There are 5 ways to turn a row about zero (a turn may also mirror it). The second row of each pair is the first, turned, with some noise. The first 35 pairs use one turn. New pairs use 2 turns, one after the other, and a turn may come again.
Known pairs, each followed by its turns in order:
[-16  23  -2  24 -20  23]
[ -6 -32  -4  17 -29 -13] -> L

[ 13 -20  15  -5  24 -18]
[-15  27   2  -4  26  14] -> L

[  1  -6  -9  18 -19   1]
[ 3 17 16 -3 15  3] -> Y

[-22  -3 -16  -2  -7 -26]
[ 11  28   8 -11  -8 -20] -> G

[24  6 14 18 11 23]
[  2   9  19  11 -30  17] -> Y

[-15  -1  23 -23 -14  14]
[ 14  -6  24  23 -15  17] -> G

[-10 -11  23 -12  11   1]
[-18  -4  13 -11 -13 -16] -> K

[ -8 -12   0  14  20 -21]
[ 2 -8 -5 30 -4 14] -> U

[-15 -21  26  -2  21 -26]
[-30  14  22 -10  19  17] -> L

[  6 -22  23 -22   9 -13]
[ 0 17 18  0 33  8] -> L

[-20   1  24 -22 -20 -18]
[  8 -15  20 -24   9 -28] -> K

[-25  11  -5  13  -7 -21]
[-11 -13   2   1   8  31] -> U

[-18  -2  24  14  17  18]
[ 21 -16  31  11  -9  -1] -> U

[-16   0  11 -20  -1   9]
[ 13  -2  13  21 -10   0] -> G

[ 24   0  24 -21  11 -17]
[ 19 -37   4 -14  -7  -2] -> G

[ 18  26  12  18  26 -21]
[31 15 -2 20 26 17] -> U

[ 14   3 -23   1   4  25]
[-13   2   2   1  17 -29] -> U

[-15  10 -19  16  14 -17]
[  8 -26  -3  22  -3  13] -> K

[-17  -4  11 -26  15   9]
[ -6  -4   6 -16 -30 -14] -> K

[-22  24 -23  24  13 -21]
[-38  21  -2  -8   2 -31] -> Y

[14 20 22 20  1 25]
[ -9 -12 -18  39  -4   6] -> L

[ 16  17  -3   0 -17  13]
[-9 -9 22 12  3 15] -> Y

[ 15  -4 -19 -22   2   8]
[ 26  17  -6  -3   5 -12] -> L

[ 25  25 -26  -2  10 -19]
[ -8  26 -17  11  33   3] -> U

[ 18  11   5  23 -12  21]
[ -2 -18 -28  20  -2  -5] -> L

[-4 14 -4 26 10 -1]
[ -4 -13   4  14   3  25] -> K

[-13   8 -19  -1  -6   0]
[-10  -6   8  -8  14 -15] -> Y

[ -3  21   5   6 -10 -18]
[ 16 -12  17   4  14   3] -> K

[21 -7 24  3  4 22]
[-13 -28  -6   6  -3  24] -> G

[25 12 -3  7  3 -3]
[ -3 -12  -8 -15  21   3] -> G

[  2 -17  15  21 -25  14]
[-21   8  -6 -18  30   8] -> K

[  3  26  11  -8   7 -10]
[-25  -9 -12  11  -8   7] -> Y

[ -4   1  23 -18  13  -4]
[ 16  19  10   3 -18   8] -> U

[ 17  -1  -6   6 -13  11]
[ 5  1 21 11  4  9] -> Y

[-18 -21 -20  14  24  25]
[-30  12 -20  27 -11 -14] -> G

New pairs, each followed by its turns in order:
[ 9  5  4 15 -1 23]
[ 4  1  0 26 12  4] -> K G

[-10 -10 -24  -5  24  -1]
[30 -5 19 -9  2 -5] -> L K

[-18 -26  -1 -17 -22 -22]
[ 18 -17 -34   9 -17   8] -> L Y

[ -1 -17 -14  -8  10  -4]
[-16 -13 -12   9  -1  -2] -> L Y

[ -7  25 -17 -14  16   5]
[  0  -3 -29 -22  -3 -14] -> G G

[-13   5  14  22 -17  -1]
[-23 -11 -15 -11   4 -12] -> L K

[ -4  13   0  12  18 -23]
[  8  -9  18   9  16 -20] -> U U

[-26   9  -6   8  12  13]
[ 19   1  24   3 -10  -8] -> Y G

[-15 -25 -12   3  -4 -19]
[-20 -11 -14  24  -6   2] -> K U

[ 22  15 -15  -3   2   0]
[-6 15  6 16 13 12] -> U U

[  8  -1 -14  -1  16 -14]
[ 21   1   1   8 -13   1] -> L L

[ -8  25 -23  -4   2 -12]
[ 12  -8 -23  -3   6 -28] -> K U

[-16   9 -18 -24  -5 -18]
[ 19  20 -11 -24 -10 -10] -> L U

[  2  17 -25  18  17  23]
[-18  10  19   5  36  -3] -> L Y

[  1   8  19  12  26 -19]
[ -4  -7   0 -26 -13  27] -> L K

[-3 23 16 -6 17 12]
[-29  -5 -15 -11   2  -2] -> G G

[  4  13 -10 -25 -24  -1]
[ 18 -27 -16   1 -14  12] -> G G

[ 10 -26 -13   1  25   2]
[ -1 -22  -3  16  26  10] -> U K

[  4   7  -2 -26 -12  -7]
[-14  17  13 -17   6   6] -> U U

[-24  -6 -21 -14 -13  -8]
[ 23   1   0  21  14 -18] -> K Y

[ 11   8  24  -4 -13 -23]
[ -6   1  28 -12 -11 -17] -> Y Y

[  4  19  -7   0 -17   9]
[ 10 -10  16   6 -15   1] -> Y U

[-10  -7  11   8  -8  -1]
[13 10  2 12 -3 -2] -> Y L

[ -2  -3 -24 -25  -8   9]
[-24   3   0  19   3 -24] -> Y K

[ -6   1  22   1 -22 -20]
[ -1 -24  19   7  13  16] -> G G

[  6   4  16  16 -24 -15]
[ -3 -22  16  22  12   5] -> G G

[ 23  17  -1   5 -21  14]
[-32   1  -5 -17   5  -8] -> L G

[-8 26 15  9  5 10]
[ 13 -11   2  -8 -11  25] -> K Y

[  0 -14  10 -18  14  13]
[ 21 -15   2 -13  10  -7] -> K K

[-26   9  24   9   8  15]
[  9 -35   3  -7  17   1] -> Y Y

[-21 -17 -12  11  16  15]
[-14 -19   3  -7  20  20] -> G U

[  1   7  13  22 -26 -11]
[-25   2   8  11 -24 -10] -> L G

[-23  21 -14   4 -18   4]
[ 28 -14  10  17 -10   0] -> K Y

[-12  -6   1   4  -3  -1]
[-1 -8  1 -5 -8 -4] -> U U

[ -3   7  26  23 -26 -23]
[  3   6 -15  39  25  -6] -> Y G

[ 13 -15 -16 -14  16  -1]
[  7  13 -24 -10  13  -5] -> G Y

[ -9  10  -6 -18  24  26]
[-11  14 -29 -22  -9  -1] -> G G

[  7  -4  11  22 -16  16]
[-8  5  2 33  4  4] -> G G

[ 11 -13  -5  24   8 -16]
[ 21   5  18 -15  -8 -10] -> G L

[-16 -26 -16 -18  26   5]
[ 12  29   1 -32 -13   5] -> G G

[ 19   5  12   9  -7 -26]
[  9  19  -7  -7 -18 -19] -> G K

[  4  19   3  15 -14   6]
[  0  11   1  -3 -25  16] -> G K

[ -8  -9  19 -25  20 -12]
[ -3  12  -9   5  33 -17] -> G K

[ 17   7 -19  -7  15  20]
[20 11 -4 -8 13 24] -> K K

[ 10 -11   9  -4 -16 -24]
[  5  15  -4 -20 -19  -4] -> G U

[ 16  18 -26 -19  18  26]
[ 29  23  -4 -12  21  24] -> K K

[-23 -13  18  23  -9  21]
[-32  -7  21 -24   4   1] -> L L

[-16   8 -19   1  25   2]
[ -8   1 -12 -23 -16  18] -> G L

[ -7 -11  10  21  13   0]
[ -7   1  -5 -27   6 -10] -> L Y

[  3 -15 -17   1 -14   3]
[-10   4  -4  -1  11 -22] -> K G

[-14  21 -18   0 -13  -1]
[23 -5 11 22 -7  3] -> K Y

[-16  -5  23   4 -17   2]
[ 11 -18 -13  23   0  -9] -> G L

[-1  1  9 15 12  2]
[  3   4   1 -19  -3   7] -> K Y

[ 24 -11  -5 -10 -18 -21]
[-19  15 -11  21 -11 -16] -> K Y

[ 26 -13 -25 -10  -5 -25]
[ -6  32  -4   5  21 -27] -> U G

